The rows come from 4 hidden closed curves, with some noise, and rows from the same curve form a group. Each curve winds through 8 dimensions. The rows are also pushed far along 5 directions, which tell nothing about the answers.
In the rows, zero is written as 128.
Some rows, each with its group after it:
[ 88  73 157  73 135  85 109 117 126 132  60  88 149 127 119 144  67 108
 118 109 158 129 142] : sited
[ 94 168  80 143 125 130 153 135 193 155 165  91  89  99  88 118 117 132
  81 135 113 118 125] : Kaz
[142 134 126  94 121  99 142 115 138 143 148 119 114 114 108 120  91 100
 108 121 139 128 125] : Zun
[110 119 124 121 160 128 129 100  98  86 104 107 155 156 120 115 123 139
 136 117 126 108 137] : Zun
[163 115 144 135  82  94 133 130 113 166 162 158 157  96 103 145  88 145
 103 100 156  87 116] : Kaz
[138 155 144 152 147 134 137 102  79  96 118 168 141 129 143 140 165 142
 129 153  87 136 114] : Kaz
[150 154  88 183  87 145 140 150 146 147 156 140 123 120 144 128 131 157
 128 116 129 123 135] : Tufi
[104 169 100 159 157 125 172 116 167 122 150 133  72 129  97 118 147 113
 123 141  69 143 114] : Tufi
[132 126 116 141 117 128 134 122 119 124 104 119 150 138 155 112  95 123
 173 108 139 145 144] : sited
[131 121 145 146 143  57 159  98  82 117 151 164 127 101  81 168 120 112
 104 104  91 111 111] : Zun
[132  39 152 122 102 177  70 115  93 129  78 143 159 154 170 123 138 174
 181 106 137 145 133] : Kaz
[ 82  81 146 113 169  52 135 130 110 105 119 115 108 103  74 176  92 107
  85 124 102 101 112] : Tufi
[146  86 150 106 118  95 127 111 102 128 115 158 134 112  83 162  92 159
 115  79 120  75 121] : Tufi
[133  82 153 152 121 109 121 112  66 105 109 178 174 114 155 147 140 157
 130 127 119 144 128] : Kaz
[142 110 222 104 149  64 113  85  48 121 189 195 154  95 109 187 110 123
  97 138 146  74 125] : sited
[116 165 176 158 151  69 141 109  72 128 179 133 132  96 108 175 142  93
 125 148 133 119 125] : Kaz
[112 131  71 153 133 138 147 131 137 118 140 102  87 117 103 103 125 134
 141 130  69 143 105] : Zun
[101 119 149 131 158 121 127 143 119 100  57 108 129 146 158 136 156  99
 138 153 117 189 131] : sited
[154  87 205  50 122 102 113 123 107 135 125 173 125 119 116 149  92 117
 131 117 165 114 126] : Kaz
[113 150 114 157 142 138 144 138 149 125 149 133  93 109 133 113 162 114
 137 165  87 173 117] : Tufi
[125 157  55 147 105 134 153 184 228 179 130  62  81 135 103  91 116  91
 117 120 129 141 114] : Zun
[132 184 122 131 119 138 144 136 180 157 179 105 121 116 127 111 141 117
 114 139 171 123 149] : sited
[134 161  68 135 108 147 144 128 181 150 112 111 117 135 133  87  98 120
 142 116  95 138 127] : sited
[138 138  75 162 101 130 143 171 185 174 135  93  97 133 112 109 120 106
 127 117 122 137 109] : Zun
[111 132  43 101 103 125 156 170 194 153 112  89  89 120 103  99  57 110
 113 121 116 139 117] : Tufi
[154 152 131 127 121 103 156 122 179 161 152 148 126 135 120 120 128  89
  90 112 155 126 138] : Zun
[151 171 149 155 126 163  83 130 101 146 155 121 159 157 189 126 165 108
 150 166 164 128 130] : sited
[116 188 165 116 136 121 127 122 156 163 111  85 135 143 151 136 161  66
 105 151 174 172 140] : Kaz
[150 132 192 123 144  57 140 101  70 125 167 209 127  89 112 185 116 101
  93 133 106 109 107] : sited
[123  81 133  47 144  91 132 133 188 128  95 113 124 113  74 120  82 123
  73 101 120  90 132] : Tufi
[140 137 184 147 114 138 103 111  98 156 146 153 141 121 152 143 172 126
 145 146 143 153 122] : Kaz
[136 121 171 176 146 147  90  71  15 100 135 150 155 150 160 147 181 146
 187 133 103 136 122] : Zun
[128 207 148 134 146 157 107 133 124 136  82  57 171 181 169 113 169  80
 156 153 181 141 136] : sited
[139 120 155 113 111 113 129  93  87 123 103 158 178 130 168 133 114 127
 136 105 163 158 164] : sited
[128 158  87 133 130 109 169 157 213 143 106  97 130 147 120  94 100  88
 111 111 150 128 145] : Kaz
[100 156  90 132 183 147 148 147 171  96  57  53 134 196 132  70 165  81
 142 146 119 157 126] : Zun
[138 105 152 106 119 128 120 117  75 111 188 192  92  82 104 160 105 171
 132 141  94  95 105] : Kaz
[123  47 107 142 103 163  82 102  87 126 113 157 134 120 157 129 146 181
 162 105  85 154 124] : Tufi
[101  89  93 165 146 138 136 117 128  94  73 133 125 141 120 124 157 159
 134 114  62 150 118] : Zun
[131 192 114 128 139 123 167 124 171 133 149 125 133 130 148 106 139  93
  95 150 154 155 154] : Tufi
[151 102 112 108  93 144 137 111 133 130 136 173 124 104 105 131  85 195
 128  83 109  86 128] : Zun
[106 163 118 167 143 139 120  92  97 116 107 125 144 157 176 139 171 109
 133 138 115 169 143] : Kaz
[143 127 137 164 127 164 108 120 110 128 131 151 118 150 157 136 186 143
 154 133 109 151 123] : sited
[ 85 164 112 150 182  99 142 107 119  93  80  82 161 158 137 131 153  89
 103 137 111 134 143] : Tufi
[115 125  99 136 125 166 124 155 159 130 117 110 102 125 145  97 149 127
 151 158 103 170 116] : Tufi
[128 137 133 131 139  91 131 168 149 134 113  89 131 123 112 149 118 103
  93 134 146 109 128] : Tufi
[129 148 192 133 170  89 128  82  49 101 142 138 154 129 143 148 165  89
 128 156 133 158 132] : Zun
[138 123  87 158  89 173 107 135 175 179 168 109 112 115 125 108 134 156
 148 109 125 115 131] : Tufi
[ 92  81  74 118 105 167  89 149 151 138  60  61 130 147 156  96  87 145
 172 112 129 147 135] : sited
[128 122 131 150 126 154  93 108 112 136 118 105 151 173 180 119 154 114
 149 128 163 153 147] : Zun
[158 107 122 136 119 167 116  92  73 106  87 143 177 159 155  99 154 157
 177 102 122 137 126] : Zun
[123  80 131 119 122 172 110 133  95 101 107 131 118 110  96 126 141 204
 176 120  82 103 104] : sited
[127 183 109 160 131 118 172 152 183 143 178 112 107 101 101 105 138 113
 133 148 126 122 130] : Kaz
[137 194 151 200 134  85 155 117 131 158 220 163 100 100 107 165 156  90
  78 163 107 116 103] : Kaz
[138 102 151  75 125 106 133  92 114 120  97 171 142 104 108 126  83 143
 124 107 100 116 119] : sited
[138  88 190 135 121 145  90  82  54 115 109 179 144 127 154 167 158 172
 158 116 116 136 128] : Zun
[121 150 124 151 141 160 133 120 115 117 150 129  93 116  94 123 156 161
 168 142  68 111  99] : Kaz
[116 138 144 184 126  93 125 112  99 150 220 143 115  89 126 155 119 111
 140 145 121 118 122] : sited
[107  68 177  90 151 107 116 115  96 103 131 157 101 111  95 146 113 137
 136 134 103 118 107] : Tufi
[150  88 155  98  85 112 102 128 147 178 127 146 135 131 146 150  94 115
 102  98 192 130 146] : Tufi

New rows. What belongs after each?
[134 172 192  84 121 107 116 114 142 173 112 105 156 140 152 141 145  64
 104 141 208 161 151] : Kaz
[ 61  56 176 120 185 123 110  88  77  68  60 125 120 136 106 153 161 156
 156 129  69 143 121] : Kaz
[119 182 111 116 137  86 138 162 177 163 134  71 105 133  98 144  88  66
  83 134 146  94 116] : sited
[107 157 141 135 157 120 144 117 156 134 129  92 115 131 111 118 159  95
 120 144 123 149 127] : Zun
[130 108 160  82 119 145 113  88 102 122  44 130 193 155 139 122 125 154
 119  96 156 125 140] : Kaz
[127 204 137 138 134  88 151 161 187 168 189  97  96 120 110 156 141  61
  67 151 178 124 140] : sited
[117 147  67 104 145 126 166 177 219 131 109  62 100 157  90  73  97  84
 108 130 131 124 118] : Zun
[184  99 137  88  70 134 127 126 111 147 192 198 139  71 128 108  63 173
 144 116 145  96 131] : sited
[ 98 207 108 199 152 109 165 127 133 129 178  95  95  96 100 147 159 121
 121 155  85 121 120] : Zun
[132  78  84 122 109 147 125 146 116 104  57 114 124 161 131 127  94 161
 173  76 111 132 130] : sited
[ 93 140  61 172 132 147 153 141 176 125 127  94 102 125 134  98 154 126
 120 145  87 170 132] : Zun
[109 162 155  73 147  71 150 139 155 132 125  98 118 109 117 155  76  82
  65 139 168 125 152] : Zun
[157 141  51 178 105 176 133 124 144 134 145 143 114 155 158  88 137 141
 152 117  90 144 123] : Zun
[135 154 175 118 133  55 144  99  89 141 163 171 110 104 100 193 107  85
  80 126 123 116 117] : Kaz
[123 120 199  87 168  96 116  76  66 100  92 123 165 145 136 142 139  96
 123 129 149 149 140] : Zun
[118 179 122 155 143 103 153 123 142 127 110  92 153 147 162 115 118  71
 151 133 156 163 155] : sited
[175  90 134  89  71 136 104 118 106 162 138 170 132 116  95 140  64 180
 134  74 136  66 104] : Kaz
[165  74  91 132  85 148 137 129 157 153 150 181 100 113  98 113 101 178
 132  78  96 105 112] : Zun
[168  61 145  98 113 151 103 119  87 117  90 153 161 165 132 102 122 150
 167  94 138 119 113] : Zun
[132  99 114 116 119 172  93 124 118 129 103 106 152 169 192  90 139 117
 154 138 163 179 146] : Zun
[160 119 129  77 109 100 139 121 143 151 150 133 143 128  95 125  54 118
  99  84 178  68 138] : Zun
[168 115  76  94  61 148 116 136 148 166 150 137 136 112 115 115  61 174
 126  74 151  76 134] : sited
[119 141  70 158 144 155 142 146 140 100  63 104  96 158 112 120 148 146
 159 113  54 131 100] : sited
[146  54  87  84  65 131 129 149 186 173  81 140 114 115 109 111  53 149
 129  62 132 133 128] : Kaz
[117  92 151 107 144 147  89  89  66 101  50 104 162 171 154 132 139 136
 165 110 126 141 131] : Zun
[150  75 177 158  97 191  69 105  47 125 108 172 161 133 181 133 188 184
 191 140 116 164 108] : Kaz
[125  99 145 127 146 111 150 118 108  87 118 158 121 132 127 144 131 144
 132 110 128 137 153] : sited
[110 178 152  65 164  84 171 108 167 122  99  90 123 120  72 130  87 103
  83 112 137  95 140] : Zun
[108 134 212  91 186  89 132 114  83  91 116 116 139 122 104 152 136 109
 117 153 149 116 131] : Zun
[139 126 146  76 155 113 149 130 129  97  80 129 121 140 108 113 110 115
 121 125 114 129 116] : Zun
[108  80 115 106 125 149 147 117 136  95 146 166  78  64  73 126  96 227
 131 112  55  93 117] : Zun
[125 170 148 149 130  93 125 114 130 158 158 111 140 152 149 166 139  74
  94 126 179 133 153] : sited
[125  62 123  65 133 165 119 128 154  97   7 114 156 173 136  86 124 151
 132  97 136 152 137] : Zun
[162 149 121 161  80 136 111 134  98 158 212 162 110  93 160 149 102 147
 138 138 138 121 128] : Zun
[128 153  33 137  78 140 154 166 193 171 152 104  82 117 118 103  72 118
 121 116 118 142 121] : Tufi
[153 136  83 139 100 148 138 147 172 152 177 143  85 122 109 116  90 158
 131 112 111  87 115] : Zun
[179 181  88 130  74 146 153 154 207 192 168 140 103 120 123 100  97 115
  96 120 146 117 117] : Kaz
[100 130 143 127 138  83 146 105 129 132 119 114 115 100  71 165 110 136
 103 100 106  98 124] : Zun
[136 136 154  69 114 165 103 115  99 128  88 114 154 139 137 121 125 152
 146 127 158 120 130] : Kaz
[ 95 143 164 159 194  96 125 114  85  86  98  93 151 145 114 155 173 105
 127 149 108 111 122] : Tufi
[130 174 158 139 140  89 145  81 114 135 178 159 104 106 117 171 125 109
  99 124 111 120 135] : Zun
[106 142 133 143 158 145 134 136 121 104 120 105 104 117  89 128 161 155
 154 145  74 106 100] : sited
[135 165 117  86 133  95 169 150 165 126 111 105 126 127  98 132 101 107
  80 111 157 111 144] : sited
[157 152  89 231  92 162 121 132 122 158 174 154 128 133 189 117 177 123
 183 136 109 175 127] : Kaz
[120  96  82 159 119 159 140 117 108  91 111 162 117 111 112 129 122 213
 152 101  50 101 117] : Zun
[ 85 134 135  91 140 105 136 113 141 124  77  71 154 141 130 129 116  98
 124 113 166 148 163] : Kaz
[124  92  87  79  87 119 134 144 150 146  93 106 126 104  76 128  44 159
 104  84 123  88 114] : Kaz
[130 121 203  30 143  71 136 135 146 137 110 103 130 112  86 146  62  95
  82 118 196  94 138] : Zun
[149 130 181  76 115 100 131  90  90 137 195 193 132  90 127 156 101 132
  97 131 165 115 149] : Kaz
[116 113 130 117 147 103 172 127 165 115 126 167  90  95  69 131 115 147
  87 124  70 106  99] : Kaz
[151 145 152 117 127 120 123 133 123 133 121 136 148 155 150 142 115 112
 118 123 175 111 142] : Zun
[131 197 150 132 139 114 139 129 128 137  73  92 155 151 186 136 162  67
 108 149 164 196 151] : Zun
[142  82 136 124  96 126 119 126 124 152 131 167 114 104  96 148 104 170
 109 111  97 102  93] : Kaz
[117 112 130 129 131 134  99 113  50  93 121 140 151 140 179 149 127 137
 171 135 133 151 146] : Kaz
[154 152  89 188  80 158 110 134 125 167 160 115 170 149 178 111 124 131
 161 113 170 122 147] : Kaz
[142 171 146 124 124 117 129 116 130 154 118 110 152 157 125 141 119  97
 112 125 160 101 123] : Kaz
[ 64 196 120 167 186  84 162 135 138 106 115  60 108 130 100 146 155  74
 119 165 101 142 126] : Kaz
[123  92 148 108 137 100 123 113 105 121 174 169 105  91  76 161  90 160
 111 125  84  62  99] : sited
